The rows of a group lie close to one hidden flat surface of 5 dimensions, which may be shifted away from zero. Surfaces can cross.
Some rows, each with its group after it:
[ -7   8 -15  -5  14   3   1   2   0   5   7  -6  -3   5]
(3)
[ -4 -23  22 -25 -19  -6 -17   5 -34  21  -2   0   6  28]
(2)
[ -7   0 -12  -4   3   2  10 -13 -19  12 -16   3  14  19]
(2)
[ 11   6  -5   4 -13   1   6   0 -14 -10 -21  12  18   3]
(1)
[ -4 -11   7  -2   1  -3 -20 -26  19  -1 -29   5   8   0]
(0)
[ 16   8 -18 -12  -1   6  14   2 -35   4 -12  12  14  18]
(0)
[ -3   9  -1  -1  -1  10  -8  30  -8  -2  31   5 -30  -8]
(0)
[ 21   4  -5  21 -25  22  13   9   0   2 -19  23   1  -6]
(1)
[ 14   7 -15  -1   8  10  11   1  -4  -3   0   9   2  -2]
(2)
[-11   2   4  24  -8   1  -2  -5  28 -12  -4   9  -9 -17]
(1)
[ -3   2  -6  15  20  -3  17 -11 -10 -12  22  19  -1 -10]
(0)
[  6   2   0   8  12   2  11  -1  33   7   3 -21  -3 -13]
(3)
[ 0 -9  4 -6  9  5 -3 -5 13  6  2 -5  2 -2]
(2)
[ 21   2   1   4 -20 -10   1   1 -19 -16 -21   6  22   0]
(1)
[  9  12  -2  -6  -1  -7  -6  12   8 -10   3 -12  -4  -9]
(3)
[-13 -10   3  11  12  -5 -14 -31  -2 -24 -17  29  11  -9]
(0)
[ -7   6  -7   8   9  16  -6   5  31   4   6  -1 -20 -14]
(1)
[  7  21 -15 -10  -1 -18  10   3 -17 -17  -9 -14  21   7]
(3)
[ 17  -9   1   8   0   6   9  -7  22   1 -13  -3   4  -9]
(3)
[-16   2   1   2  -7   5  -7  11  -1  11  17   1 -17   3]
(2)
[-18  -5   8   9  13   1 -20   1  22 -10  23  11 -28 -17]
(0)
[ 12 -11  13  20 -29   9  12  10  -8   9  -3  15   1  -2]
(1)
[-36  19 -16  -8   4 -23   1 -10 -31  -9   2   4   6  18]
(3)
[-16  -2  24   1 -28 -13 -19  20 -11   1  20  -2 -20   2]
(2)
[  8   3   9  17 -17   1 -11  10  27 -13  -5   0 -11 -19]
(1)
[ 13  -5   8  -2  -1  17 -29  22   2  -5   9  12 -27  -9]
(3)
[ 11  19 -11 -13  16  12 -18  21  16  -4   2 -18 -13  -6]
(1)
[  1  -3  10  -5  10  14 -17  29  18  12  37 -10 -39 -10]
(2)
[ 15   7  -3 -12 -24   3  -7  20 -12   3 -19  -7   7  15]
(0)
[-10  -4   1  -8   2   8 -37  -6   3  -9 -15  22  -8   6]
(0)
[18  4 -9 -5 17 14  7  1 -1  0 -1  4  1 -5]
(2)
[  8  19 -15 -22   2   0 -21  24 -35 -15   1   7  -5   8]
(3)

New rows, each followed by its group:
[-15  -8  -4   7  39  13  -1 -12  16   1  25  12 -21 -13]
(0)
[  1  15 -13 -16   2   0 -13  15 -24 -10   3   2  -6   6]
(3)
[ -2  13  -8 -13  10   5 -22  27  -4  -2  19  -7 -23  -5]
(3)
[ 17  -3 -11  -6  23  29  13   3  13  22  -2  -5  -7   1]
(3)
[-23  15 -19  -1  19 -12  24 -17  10   7   6 -23   9   5]
(3)
[ 34  -9  16   7  -1  -5 -11   2  15 -25  -3  -1   3 -26]
(2)
[ -4 -13  17  18 -14   7   3   5   8   5  17   5 -16  -8]
(1)
[ 18   6   2   8 -21  -1  -4   9  -2 -15 -18   7   8  -5]
(1)
[  2  -4 -11 -19  16  25  -7  -4  10  31 -16  -8   3  17]
(0)
[ 18  -7  -3   6  -7  30  17   8 -10  22   1  16  -9   7]
(1)
[-1 -3 -6  4 20  8 21 -8  4  7 13  0  1 -4]
(0)
[ -4  11  -7   1  14  11  -8  25 -24 -14  41  23 -34  -9]
(0)
[-18   8  -9   3   9  -9  13 -16   7   4  -4  -8   9   6]
(3)
[  2  -4  10  16 -22  -8   0  -3   8 -17 -11   9   3  -7]
(1)
[  4  -5  -6  -9  11  10   1 -10  13  17 -14  -9   7   8]
(0)
[  7   9  -7  -8  -8   7  -2  24 -19   1  10   2 -11   5]
(0)
[-34   6   0   8   2 -13  -1 -16   7  -3  11  -4  -6  -1]
(3)
[  5  16 -19 -20  13   9  -3  17 -17   4   6  -6  -7  10]
(3)
[ -5  -8  12 -10  -4 -31  -1 -15 -30 -11   0   0  22  11]
(1)
[  2 -16  -3  -7  10   2  -1 -37  19  12 -45  -2  27   9]
(0)
[  8   8   4   1 -17  -1   0  21   3   6   1 -17  -3   0]
(0)
[  6   8   1   9   1 -11  14  -7  27  -4  -7 -23   9 -13]
(3)
[ 17   2   8   5  -5   0  -7  19   0 -16  11   3 -12 -14]
(2)
[ 10  25 -23  17  32  25  14  13  29 -14  18   6 -23 -27]
(2)
[  9  -7  15  11 -21  -7  -5   5   1 -12  -4   1   2  -9]
(1)
[ 10  -2 -17   5  31  10  21 -30  20   0 -27   3  24  -4]
(2)
[ 10   0 -12  -5  21  12  11  -6   2   6  -3   1   6   2]
(2)
[  8  -8  -1  16 -16  35  20  10   4  23   0  24 -15  -2]
(1)
[ 10   1   9  15 -21   5  -1  12   9  -4  -3   7  -7  -9]
(1)
[ 12  13 -11   7  -2  19  -9  13  27  -1  -6  -3 -15 -15]
(1)
[ -6   1 -14   8   4  -5  36 -30  -5   7 -24   2  33  11]
(3)
[ -8  -7  14  -6   2 -20  -4  -6 -10  -4  10  -8   3   3]
(1)
[-35   8 -12 -12   6   0 -13  -3 -31   4  11  24 -13  17]
(3)
[  5  -2  -1  -9  -6   3 -11  -4 -11  -2 -22   6   9   8]
(0)
[-29  -2   6   5 -14 -15   2 -17   0   6 -10  -1   9  13]
(2)
[  6   3   9  21 -20 -23  34   2  -1  -8   7 -10  16  -8]
(0)
[ 25   6 -20 -17   7  11  10   5 -20   1 -17   2  14   6]
(3)
[ -3   6  -8  -3 -14 -10  -1  -6 -34 -16 -18  19  20  14]
(3)
[  3   1  11   1 -16  -7 -12   9  11  -5  -6  -9  -1  -3]
(0)
[ 13  12  -5  11 -20  -8   4   2 -15 -24 -11  14  11  -5]
(2)
[ -1  -2  11  19 -13 -19   3   0   2 -26   6   7   4 -17]
(0)
[ 45   0   2  -1  -4   9  -1  14  22  -9 -12 -13   6 -18]
(3)
[ -8   6  -5  20  -5  12   2  -7  27  -4  -5   8  -9 -11]
(1)
[-13   4 -10 -18   5  17   1  20 -24  28  22   0 -22  20]
(2)
[-30 -14  16 -15 -32 -17  -9  -7 -31  27  -8  -1   9  35]
(2)
[  0 -12   2  12  -3  28  16   6   2  28  13  15 -18   3]
(1)
[ 17   0  -9  11  18   4  13 -19  19 -15 -19   3  18 -14]
(2)
[ 42  10  -8 -25  -6  17 -12  38 -10  -1  -2 -11  -8   2]
(1)
[-11 -13  -9 -17  25  16 -31 -31   5   3 -27  23   2  12]
(0)
[ -3  -1  -9 -15  13  18 -21  10   3  10   7   5 -18   3]
(0)
[-10 -16   2   9   1  15   5 -16   2  14  -7  22   0   4]
(3)
[  4   2 -13  -7  11  11  -3  -2 -31  -7  -3  26   3  12]
(0)
[ 23 -28  32  -1 -10 -20 -16 -16  13 -14 -17  -6  20 -10]
(2)
